The rows come from 4 hidden closed curves, with some noise, and rows from the same curve form a group. Each curve winds through 8 dimensions. The rows are also pushed far along 5 directions, which tell nothing about the answers.
In the rows, 128 means zero.
Known rows, each followed by its group:
[160  92  86 150 179 107 142  69 111 111 125 100 115 101 155 149 103  75]
zafe
[117 110 149 154 127 107  74 148 174 111 144 130 162 112 113 127 104 146]
rogup
[166 154  98 135 148 136 157 101  76 137 115 125 124 130 157 120 135 116]
Tav
[ 77 113 189 101  88 131 167 127 150 189 164 115 114 184  96 112 141 103]
tuvif
[ 86 128 118  81 105 147 140 100 127 146 127 162 149 151  96  70 115 154]
tuvif
[ 83  98 148 155 113 132 117 134 161 136 166 133 137 145 115 125  95 127]
Tav
[151 139 111 131 138 145 132 162 130 103  98 138 127 106 138 141 126 150]
rogup
[103 119 143 125 142 125 116 166 150  99 119 123 108  96 116 122 145 151]
rogup
[139 150 157 125 128 116 124 141 144 135 148 135 132 145 117 123 127 126]
zafe
[120 113 115 132 146 125 151 138 129  99 143 132 117 129 145 134  90 124]
tuvif
[143 167 130 151 128 109 137 168 160 123 120 140 118 143 127 139  96 129]
rogup
[ 98 111 123 148 120 123 214  96 176 165 121 174 149 183 159 161  70 113]
Tav
[133 130  84 164 148  92 139  94 106  90 112 117 134  93 155 121 124 109]
tuvif
[ 86 147 138 126  97 112 152 129 166 140 117 161 158 169 120 116  98 153]
tuvif
[ 39  47 134 179 142 127  93 139 158  98 211 108 105  97 100  70  81 110]
rogup
[103  74 102 158 136 113 142  89 125 127 121 105 129 102 141 128 135 105]
tuvif
[ 14  94 189 111  66 139 131 173 181 146 178 116 114 163  60  73 126 138]
rogup
[ 98 127  96  97 112 131 128 108 105 117 101 137 130 117 102  77 155 154]
Tav
[124 135  92 145  98 120 129 107 153 111 101 161 180 121 123 122 116 143]
tuvif
[111 121 134 122 149 134 118 153 157  85 137 141 146 125 130 134  72 157]
rogup
[122 113  78 181 135 108 117  83 135  84 135 152 156  97 154 125  90 116]
zafe
[ 98 109 172 135 134 109 100 148 170 117 151 109 126 118 102 127 132 125]
zafe
[ 98 138 184 125 106 123 145 156 175 170 143 141 138 178 121 141 105 133]
zafe
[ 69 107  80 107  73 143 156  60 135 139  97 198 182 146 127 101 138 168]
Tav
[ 97 134 156  97 114 134  63 202 199  82 127 171 145  89  57  72 138 192]
zafe
[100  98 189 154 156 113 117 190 179  88 197  71  64  98 100 132  91  73]
Tav
[121  92 172 137 157 113 127 134 121 175 172  91  96 140 122 114 142 101]
zafe
[162 140 121 132 141 103 130  84 119 125 141 136 127 115 151 145 114  83]
Tav
[ 64  46 125 161 147 135 174 112 108 131 171  66  90 122 145 114  98  82]
rogup
[ 66 101 109 109 119 133 135 100 130 100 144 142 133 128 109  83 107 138]
rogup
[ 66  69  92 113 111 148 204  59 130 154 123 157 143 163 145 127  94 123]
Tav
[170 167 140 150 125 133  86 186 127 147 104 129 117 112 118 136 190 158]
rogup
[121 157 106 121 120 125 156 124 131 128  85 145 135 143 131 132 125 145]
rogup
[172 134 150 129 138 108 132 122 161 134 109 135 151 125 153 182 116 112]
tuvif
[123 119 159 137 110 126 189 128 141 187 133 113 107 177 149 178 137  95]
tuvif
[154 128 130 143 142 128 111 129 139 141 115 140 158 141 146 157 117 152]
zafe
[134 126 186 102 143 155 141 166 131 153 145  85  96 149 129 163 107 107]
Tav
[196 130 118 127 157 132 129 105 113 152 115 118 128 127 151 168 124 101]
tuvif
[156 132  98 151 141 132 137 143 103 128 120 117 102 115 139 123 141 118]
rogup
[ 79  71 111 136 130 135 190  70 101 132 157 122 133 159 167 129  95 108]
zafe
[161 116 125 117 140 145 132 110 101 161 128 113 118 132 133 140 146 110]
tuvif
[120 114 115 154 136 114 147 119 138  99 133 133 122 112 135 129 138 117]
Tav
[143 167 149 103 125 114 183 141 176 148  88 148 134 183 145 192  62 121]
rogup
[175 133  98 118 162 131 141 100 104 139  91 146 152 123 162 146 135 145]
zafe
[ 70  70 126 144 135  97 171  87 149  92 177 112 135 134 142 120  71  91]
Tav
[108 128 137 127 134 109 124 136 149 107 123 117 149 129 118 114 110 143]
zafe
[172 159 136 115 135 152  56 163 122 102  97 150 140  76 119 142 197 182]
rogup
[162 114  93 152 171 109 108  97  92 111 141 116 120  84 136  93 141 105]
zafe
[184 170 106 146 133 123 186 105 158 161  74 193 155 160 174 193 110 128]
Tav
[ 93 145 112 117  98 149 156 131 126 161 113 169 107 142  93  71 174 149]
Tav
[162 130 135 129 170 124  88 159 148  93 114 124 135  97 139 158  96 145]
tuvif
[136 107 130 138 159 109 116 116 119 121 152 108 104  89 127 105 147  97]
zafe
[145 113 109 165 137 103 138 101 123 120 143  90 109 111 133 137 116  64]
tuvif
[114  86  40 192 148 102 152  37  85  79 123 135 155  79 173 100 147 113]
Tav
[ 88 136 168  99  84 158 140 145 136 183 158 134  88 175  84 108 155 118]
rogup
[177 156  81 114 122 152 161  96 103 172  61 198 146 143 171 162 169 162]
zafe
[119 121 131 112 130 140 152 134 128 108 115 100 120 122 130 145 110 116]
tuvif
[136 129 100 159 124 124 135 105 136 122  90 153 180 122 163 155 118 152]
tuvif
[ 89 130 128 117 118 162 158 145 125 154 121 139 108 136 106  81 134 139]
Tav
[ 80 107 184 111 127 116 188 139 139 184 142  95  76 171 120 130 151 100]
Tav
[ 94  99 134 154 131 115 124 134 172  91 149 134 137 113 140 146  74 120]
zafe
[155 137  49 161 155 127 147  53  65 122 103 134 150 121 178 120 101 116]
tuvif
[102 119 112 130 134 134 154  94 127 138 124 160 158 166 150 131  83 149]
rogup
[131 112 138 147 144 141 126 110 121 165 132 119 134 119 133 119 134 114]
zafe

New rows. What belongs after each?
[136 140 140 134 134 111 147 106 131 143 147 136 143 153 139 125 113 112]
zafe
[122 100 150 108 132 123 145 113 136 129 145  95 138 144 136 156  84 100]
rogup
[ 73 103 211 140 126 137 179 172 134 196 198  92  60 191 130 133 132  95]
rogup
[166 163  66 147 125 118 120  87 143 143  78 207 186 129 135 113 112 159]
zafe
[100 113 113 168 139 112  79 133 156  85 157 145 146  91 113  90  88 136]
tuvif
[152 161  88 115 125 112 137 113 144 104  60 180 178 128 146 149 130 180]
zafe
[151 137 149 136 143 124 141 187 179 126 135 123 109 146 128 169  59 111]
rogup
[114 117 141 149 134 120  88 176 150 125 142 115 101 120 109 125 125 138]
zafe
[115 120 146 132 145 107 165 125 139 148 121 108 107 135 137 141 134 108]
Tav
[ 96 109 107 146 116 134 159 141 153 130 125 147 149 147 133 117  79 145]
rogup
[140  97 142 118 160 120 167  99 114 156 146  84  72 143 130 154 134  64]
zafe
[ 86 131 138 147 121 136 147 170 151 115 134 136 124 142 127 116  97 149]
rogup
[ 90 102 139 141 130 111 136  77 125 144 148 116 139 140 141 130 116 107]
rogup
[ 54  80 113 157 118 132 152  64 114 134 167 111 134 143 135 100  85  95]
rogup
[126  86 101 165 155 138 116 117 104 128 143 118 128  96 156 122 111 119]
zafe
[100 115 133 125 136 127 130 145 135 113 119 126 103  99 121 114 157 140]
rogup
[145 136 149 139 151 101 149 132 143 109 156 121 103 119 140 143 120  89]
Tav
[109 182 144  82  82 137 148 187 160 132 105 162 123 167  84 104 141 173]
rogup
[ 88 108 116 136 109 150 149 153 109 148 138 120 102 138 109  85 156 140]
rogup
[114 119 138 134 128 128 120 154 118 114 152 132 105 108 133 109 147 133]
zafe
[ 55  57 119 149 122 134 152 113 155 135 148 111 118 127 117 109  81 106]
rogup
[159 145 182 117 150 140 103 183 165 100 160 120  89 104 122 172 106 102]
rogup
[208 170 131 150 159 128 115 105  56 159 131  86  73 119 158 167 185  71]
rogup
[131 108 145 130 151 131 136 121 112 145 126 116 124 125 156 147 143 130]
tuvif
[176 130 124 123 157 108  55 137 144  68 128 100 123  67 104 143 115 107]
rogup
[ 73  54 106 187 160 104 145 103 172  95 170 131 142 108 137 108  49 100]
Tav
[ 79 112 154 142  99 130 104 159 151 141 138 134 152 133 105 101 152 169]
rogup
[178 156 108 107 142 130 121 111 129 135  64 160 154 119 133 151 175 164]
zafe
[ 72 121 132 131  81 160 142 159 124 184 127 150 116 164  97  80 184 171]
rogup
[161 107 144 151 175 116  76 149 153 106 160 100 120 105 115 144 100 109]
zafe
[150 144 140 145 162 106 131 141 124 107 120 119 141 108 149 130 133 138]
Tav
[186 134 161 147 174 110 101 150 173 122 149  96 101 126 124 193  79  74]
zafe
[126 117 126 128 139 142 110 134 112 133 168  98  78 117 101  96 110  84]
Tav
[ 19  77 140 110 110 152 128 120 135 133 165 102 113 136  78  50  88 127]
tuvif
[171 144 115 107 148 133 114 141 145 112 100 139 114 114 111 146 130 130]
zafe
[159 144  63 149 142 130 157  86 105 107  66 159 187 122 177 149 113 161]
Tav
[194 195 143 123 137 119 174 154  89 164 113 104  68 156 150 165 171  90]
rogup
[ 88 125 118 152 115 151 179 114 124 165 112 167 147 165 160 127 121 158]
rogup
[ 82 110 109 120 109 132 115 149 147 105 135 151 109 123  94  95 137 153]
zafe
[ 25  40 108 118 105 163 140  71  79 136 182 109 107 113 104  41 151 111]
Tav
[ 96 134 128 142  92 152  85 184 127 145 115 144 124 119  86  76 204 190]
rogup
[ 55  61 145 132 128 138 151 100 161 146 175 119 123 130  99  84  88  94]
zafe
[127 135 132 131 115 134 160 115  75 166 148 134  82 141 153 121 196 109]
zafe
[120 150 132 107 119 166 135 180 143 148 105 141  98 135  87 104 141 151]
Tav
[112 126 120 133 111 145 107 134 164 157  99 175 150 124 105 111 137 164]
zafe
[149 127 114 132 157 109 109 131 156  99 135 146 145 104 120 111  75 123]
zafe
[149 156 128 136 135 108 112 156 150 112 118 148 107 102 115 125 151 130]
rogup
[ 94 126 188 127 102 107 134 160 207 157 159 124 130 174 101 151  64 101]
rogup
[143 136 109 112 115 136 124 108 143 141 120 154 122 135 118 140 105 110]
Tav
[ 81 143 155  86  98 143 146 149 127 153 103 160 132 132 104  82 211 186]
Tav
[ 90 106 131 148 104 127 125 113 135 170 134 148 155 151 125 109 143 151]
rogup
[ 91 171 141  45  79 159 182 137 166 173  66 194 149 196 100 121 119 186]
tuvif
[129 118 115 138 144 118 167  78 137 160 106 134 143 129 143 131 101  94]
zafe
[ 99 120 134 123 130 156 155 157 150 149 125 126 101 145 103 108  96 124]
Tav
[111 111 103 137 159 119  65 156 162   4 141 108 134  46 101 101  64 137]
rogup
[ 82  96 133  99 109 156 119 125 146 118 156 143 134 119 102 100  96 132]
Tav
[152 141 118 113 119 125 112 123 140 164  87 142 134 134 104 128 162 140]
tuvif
[146 177 122 118 116 132 154 128 112 154 106 173 112 133 122 101 197 142]
Tav
[120 131 116 123 120 148 110 149  62 128 130 129  94  92 123  71 236 163]
zafe
[119 107 152 144 144 145 105 136 130 147 144 108 130 107 115 106 139 124]
zafe
[138 103 122 135 143 149 115 110 100 134 128  83 121 107 131 133 122 103]
tuvif
[145 150 177  99 144 160 156 184 139 178 124 111  80 160 117 149 116 118]
Tav
